All rows are made from the same 13 directions, up to rounding. Whole rows:
In the rows, zero is written as 128.
[[153  82 144 151 126 142 130  63 118 123  77 181 135 125 158  92 113 132
  137 139 121  86 113 139  82 107 170 157]
 [144 108 136 100 132 102 152 102 143 105 117 124 164 136 112 138 112 112
  132 114 105 158 163 185  74 127 173  97]
 [154 121 117 126 134  95 126 129  90 144  87 138 152 146  97  87  75  96
  130 103 127 154 157 209 121 174 167  95]
 [122 132 155 125 145 140 136 139 108 133 117 178  67 178 157  60 126 154
  110 132 168  75  93 106 172 139 120 164]
 [141 123 114  93 134 135 136 137 144 122 132  92 122 152 139 161  99 126
   94  93 117 151 162 157  94 126 140 118]
 [129 128 139  90 135 107 141 131 110 115 170 143 128 131 134 108  97 108
   76 106 115 127 164 147 144 166 125 109]
 [109 164 114 136 122 146 133 142 152 130 125 113 117 120 127 141 134 125
  127 122 127  97 101 110 138 122 115 158]
 [109 148 124 134 107 114 141 126 107 110 104 153 127 109  90 113 149 109
  173  82 102 121 118 165 131 135 169 122]
 [ 99 148 152 117  89 112 130 161 146 116 156 128 121 102 121 133 163  81
  140 108 109 112 116 121 150 149  96 157]
 [133 152 149 116 124 159 132 105 122 137 158 158 127 118 131  94  89  97
   87 147  90 127 172 133 154 142 120 152]
 [141  99 167 117  95  81 131 144 108 106 117 124 110 130 135 108 154  79
  144  85 140 105 105 165 147 146 128 124]
 [136 152 112 128  98 134 140 117 142  90 128  55 154 128 140 164 111  90
   92  67 111 119 105 167  86 130 122 112]
 [130 136 156 158  97 140 117 101  76  93  99 185 135 135 138  67 115 117
  113 123 103 111  98 179 103 129 122 136]
 [129 135  72 134 127 125 103 187 131 171  96  69 112 126 102 179 126 127
  160  92 144 157 134 136 140 134 132 122]
 [166  93 153 132 150  86 109 144 103 113  89 150  94 125 157 122 127 146
  108 190 160  64  87 155 156  68 107 134]
 [143 103 182 147  95 132 101 122 140 134 133 143 141  99 135 128 160  97
  157 199 110 148 136 119 133  97  88 157]
 [117 163 177 139  76 154 106 173 137 142 123 127 106 146 115 103 153  80
  157 146 113 163 127 146 157 133  76 175]]

Rows cut short, each followed by the rest of it:
[112 188 106 135 124 152 136 127 102 131 119 143 120 120  89 104 104 115
 129 100  96 128 140] => [159 158 140 152 127]
[158  96 111 122 141 118  86 167  55 131 137 110  79 139 155 143 115 160
  83 113 153 143 138] => [138 169 112  99  87]
[104 160 122 124 131 149 133 133 113 147 125 194  91 111 121  84 108 119
 119 116 106  77 134] => [118 171 149 142 178]
[142  99 116  92 141  98 122 135  99 123 165 133 121  96 132 153 108 121
  90 109 107 134 179] => [141 146 133 136  96]
[134 123 150  89 121 105 168 128 141  79 145  68 120 183 136 139 150 119
 120  57 150 146 117] => [157 110 136 148  81]
[ 99 124  67 139 151 120  84 188 105 181 132 160 116  98 120 146 115 168
 126 138 140 129 137] => [ 84 147 161 101 141]
[107 128 135 112 123 139 131 164 162 124 128 119  85 146 144 155 167 149
 143 118 143 114 106] => [ 97 126 104 113 162]
[122 150 148 112 146 130 153 110 133  83 162 121 125 135 118 146 160 164
 123 156 121 143 129] => [123 139  75 130  90]
[142 176  92 175 137 204 119 100 125 175 110  86 124 147 130 108  85 133
 116 135 144 129 119] => [ 96 161 134 125 145]
[104 127 129 117 132 132 138 140 138 140 132 157 114 155 138  97 126 137
 127 106 144 116 121] => [104 121 170 131 152]
[146 114 104 127 141 133 139 108 122 143 129  82 145 168 139 118  95 130
 110  81 160 152 137] => [125 112 174 151  92]
[121 138 139 169 139 149 137  70  84  97 154 144 151 145 132  85 151 179
 128 148 149 142  91] => [ 89 136 123 124  76]
[147  83 156 104 133 138 137  97 103 112 157 147 102 164 183  94 112 138
  76  99 143 117 141] => [112 123 146 131 122]
[121 147  94 197 146 155 113  93 107 162 108 138 167 125 115  91 117 163
 152 167 158 130  91] => [ 81 136 150 126 116]
[118  90 153 143 115 107 117 106 101 120 127 201 166 127 138  73 126 127
 132 140 123 136 124] => [133  84 173 123 128]
[155  90 142 111 129  78 129 143 135 128 129  80 153 151 124 141 131 107
 138 122 158 170 141] => [156 117 150 126  83]
[131 116 124 115 148 124 144  95 129 129 163 136 154 124 136 117 104 130
  98 130 126 131 155] => [108 123 156 139 108]
[107 108  92 132 162 122 126 143 147 159 106 160 103 110 127 148 150 180
 165 144 154  89 110] => [ 71 134 112 151 156]
[131 126 124 158 134  99  92 144  70 125 138 164 113  62 122 129 148 142
 126 181 127  89 104] => [113 198  93  93 115]
[ 94 129 116 101 100 145 115 161 134 140 137 181 100  98 137 136 118 105
 114  81  77 110 159] => [127 108 155 125 191]
[123 115 133 112 163 123 153  98 150 126 168 136 151 149 147 113 116 157
  99 151 153 126 136] => [ 82 116 153 129 112]
[131 103 126 154 113  91 113 130 142 164 139 107 190 110 130 110 117  81
 138 140 157 134 116] => [102 124 207  96 125]
[158  74 133 120 157 122 132  86 139 118 121 145 142 139 185 123  90 152
  72 156 146  85 121] => [118  78 116 132 136]
[127 127  68 138 125 137 100 117 114 148 144 128 175  65 127 165  72 113
  84 115  81 136 168] => [131  93 155 123 123]
[152 145 141 117 161 142 145 101 116 101 117 138 127 180 151  93  74 156
  60 156 137 113 123] => [169 110 108 129 114]
[119 137 138  87 121 138 158 120 141 124 169 126  94 116 131 130 132  96
 115  75 105 107 162] => [111 166 143 153 143]
[110 124 134 107 122  92 126 145 111 109 176 149 148 103 124 128 129 114
 101 119 110 136 145] => [131 130 163 105 105]
[161 127 119 121 145 141 116 154 130 164 115  75  89 150 128 149 116 129
 129 138 155 145 148] => [128 178 104 125 124]
[107 159  76 153 152 146 100 146  83 167 127 173 124 107 108 105  91 161
 113 142 123 126 138] => [110 160 155 121 130]
[131 165 123 141 122 130 112 156 137 125  87 138 108  95 122 145 115 112
 118 168 105  70  99] => [165 145  76 106 176]
[122 145 159  91 125 122 178 106 174 101 134 123 139 159 124 111 122  98
 122 104 117 119 137] => [156 102 143 158 137]
[111 117 189 105 111  98 160 130 161 103 151 140 137 170 139  86 162 103
 142 120 151 127 108] => [121 116 169 116 137]
[130  72 138 112 118 113 110 158 160 145 162  95 106 113 171 175 167 125
 130 127 157 119 125] => [ 61 136 129  88 150]
[136 136 154 108 167  85 157 108 125 104 163 144 135 112 109 117 139 139
 119 185 136 107 135] => [125 183 103 136  88]
[138 102 116 122  99 107  87 174 129 154 140 109 129  84 153 161 105  75
  93 116 115 111 142] => [131 132 158  77 160]
[ 94 134 133 119 124 146 136 139 108 110 167 133  87 135 112 143 201 174
 172  95 129 167 132] => [ 81 160 107 139 100]
[109 156 131 117 137 122 135 128 134 103 148 153 167 132 115 124 107 140
  96 158 102 151 141] => [155  89 134 111 113]
[124 108 194 103  88 113 123 153 140 108 126 161 111 132 121 123 171  94
 165 139  96 161 151] => [167 114 108 117 155]
[109 156  68 130 187 107 122 172 124 172 103 148 125 130  83 131 103 180
 145 161 155 130 134] => [122 156 140 146 114]
[157 146 122 161 152 140 134 106  86 126  85 106 123 195 134  70  93 155
 110 127 182 120  82] => [155 144 134 139  92]
[119 148 156 128 123  87 130 130 140  98 193 112 186  97 123 134 137 102
  94 185 123 135 119] => [119 142 144  63  96]
[151  67 133 141 134 100 112 122 121 149 111 136 148 150 172  95 100 124
 106 134 175 108 106] => [116  99 177 112 133]
[ 88 150  87 125 148 132 141 140 143 130 140 133 139 137 117 138 130 167
 130 102 139 129 115] => [ 95 104 157 137 121]
[129 129 125 111 132 149 143  86 174 100 157 120 154  87 148 183 120 130
  90 155  82 108 148] => [114  82  78 128 143]
[127 133 129 140  94 114 130 115 112 115 115 129 152 103 112 115 127  80
 143  84 103 121 121] => [165 117 155 144 124]
[129  97 102  96 146 102 121 139  85 112 144 160 101  94 128 158 126 154
 108  96 104 122 164] => [142 134 110 156  98]
[153 123 118 126 136 133 116 136 137 164 137 100 109 115 165 126  84  95
  75 135 149  72 126] => [102 173 149  98 163]
[147  66 117 121 130  96 135  89 137 129 104 147 163  92 128 147 122 114
 153 112 110 122 153] => [145  74 130 184 120]
[101 129 110 113 143  69 134 160 177 141 132 134 188  96  79 164 139 123
 167 166 120 157 147] => [135  94 151 130 115]
[ 98  98 126 123 127 123 105 142 111 130 165 183 132 106 139 133 149 161
 126 139 115 151 147] => [ 87 107 145 105 130]
[102 138 107 114 131 116  96 184  80  96 128 171 117 129 109 156 134 183
 112 128  95 178 144] => [178  90 100 107  97]
[132  99 147 157  98 115 106 131 129 118  99 123 160 137 128 133 160 127
 170 143 135 166 102] => [145  74 121 111 121]
[121 126 114 108 140  67 145 137 149 128 121 137 180 103  88 137 111 100
 143 130 114 135 150] => [170 102 162 155 106]
[113 102 141  91 135 152 134 138 130 103 169 137  79 165 175 144 151 177
  93  98 136 135 136] => [ 88 109 112 115 132]
[101 180 146  75 141 136 162 163 183 101 138 135  91 152 121 148 130 135
 104 138 107 103 134] => [149 127  92 124 167]
[146 144 104 169 122 131 113 125  86 145 114  87 142 149 137  90  91 110
 103  98 167 118  90] => [134 154 180 109 103]
[136 130 149 109 126 176 164  68 150 136 155 130 105 125 137 112 128 105
 131 103 105 115 167] => [ 93 157 124 174 152]
[142  95 110 126 151 111 136 101 108 160 152 115 163 147 123  98  98 127
 125 103 159 169 163] => [106 134 201 155  77]
[163 135 162 120 130 124 154  96 115 122 123 106 128 163 121  81 105  91
 120 119 140 135 140] => [167 162 142 153 103]
[107 112  98 123 130 118 102 160 137 173 139 160 131  69 104 163 136 126
 159 145 101 144 173] => [ 97 138 139 127 152]
[ 96 133 115 125 108 117 131 149 151  83 113 130 144 139 152 152 135 141
 106  89 123  99  75] => [146  41 133 108 146]
[140 144 145 137 124 152 127 111  90 130 131 137 110 142 115  93 126 126
 133 128 121 152 145] => [140 169 121 138 112]
[120 138 116 115 105 133 118 161 168 162 125 107 141 117 121 148 104  77
 127 110 106 143 158] => [139 109 166 114 168]
[133  88 117 130  89 122  89 143 104 131 130 137 133  78 142 162 130  99
 124  97  89 141 152] => [143  99 132 113 139]
[102 153 112 110 118 156 154 108 139 125 168 113 133 112  95 151 150 122
 155  75  90 173 173] => [107 132 139 168 108]
[161 133 151 135 134 126 111 134 118 122 110 126 120 136 151 115  96 119
  82 184 134 101 114] => [162 143  95  90 142]
[137  99 114 134 129 140 116  94 125 116 162 118 157  98 161 160 119 142
  89 136 113 132 139] => [ 97  93 118 111 113]
[118 125 108  98 169  95 159 149 148 124 127 110 106 155 122 144 142 165
 137 105 172 106 111] => [111 141 130 157 106]
[132 129 145 144 111 146  95 148 132 148 154 116 125 111 147 137 134 114
 112 176 128 138 130] => [ 95 155 123  63 153]
[130 123 154  99 144 117 161 134 149 121 139 101  91 169 123 127 167 140
 158 114 164 134 126] => [109 165 116 151 112]
[147 105 126 172 123 157 123  63  88 147  98 151 166 147 116  73 112 134
 165 121 129 178 142] => [135 100 155 173 100]
[142 173 117 144 111 113 143 124 117 103 111  61 144 121  97 139 127  88
 136  92 127 120  98] => [178 153 122 139  90]
[133 102 147 163 105 128 100 137 121 164 109 140 138 138 141  87 134 107
 155 146 157 135 107] => [107 132 169  98 155]
[132 161 132  91 136 138 153 138 121 109 156 105  58 116 129 147 138 117
 102  94 117  80 136] => [125 210  89 142 132]
[123 143  53 148 156 129 120 140 135 150  95  93 157 136 119 156  88 162
 117 109 151 128 108] => [130  86 148 140 110]
[114 132 144 147 130 155 129 106 132 104  99 179 114 124 125 129 167 177
 165 172 110 119 104] => [122 100  57 142 151]
[139  72 110 132 130 110 113 121 114 154 146 117 129  94 139 149 145 128
 148 109 144 132 144] => [ 81 145 146 139 111]
[137  89 158 137 136 120 126 105 123  91 140 134 141 161 176 118 146 171
 101 159 162 124  88] => [106  85 110  97 108]
[160 156 184 114 110 124 159  99 113  77 114 106 120 152  98 109 142  91
 144 125 103 151 137] => [213 151  78 159  93]
[141 124 140 159 109 136 100 148  53 149 116 126  91 165 125  69 137 124
 148  96 165 157 113] => [133 191 163 115 104]
[172  95 141 148 131  99 137  70 154 155 128  96 202 112 141 100  82  64
 114 161 149 111 133] => [125 121 179 130 120]
[140  68 128 133 116 148  77 131  57 152 138 184 117 129 143 110 117 153
 123 121 106 204 190] => [130 108 145 123 111]
[119 153 121 150 123 178 113 129  69 109 114 151  88 173 146  92 122 176
 103  99 132 135 100] => [137 126 116 118 122]
[130 123 146 128 103 150 103 143 121 134 136 124 135 135 109 145 146 126
 154 144  98 219 174] => [148 108 112 112 116]
[140  62 151  79 128 102 125 154 138 117 110 156  84 141 157 153 143 136
 130 107 124 121 152] => [152  92 102 148 151]
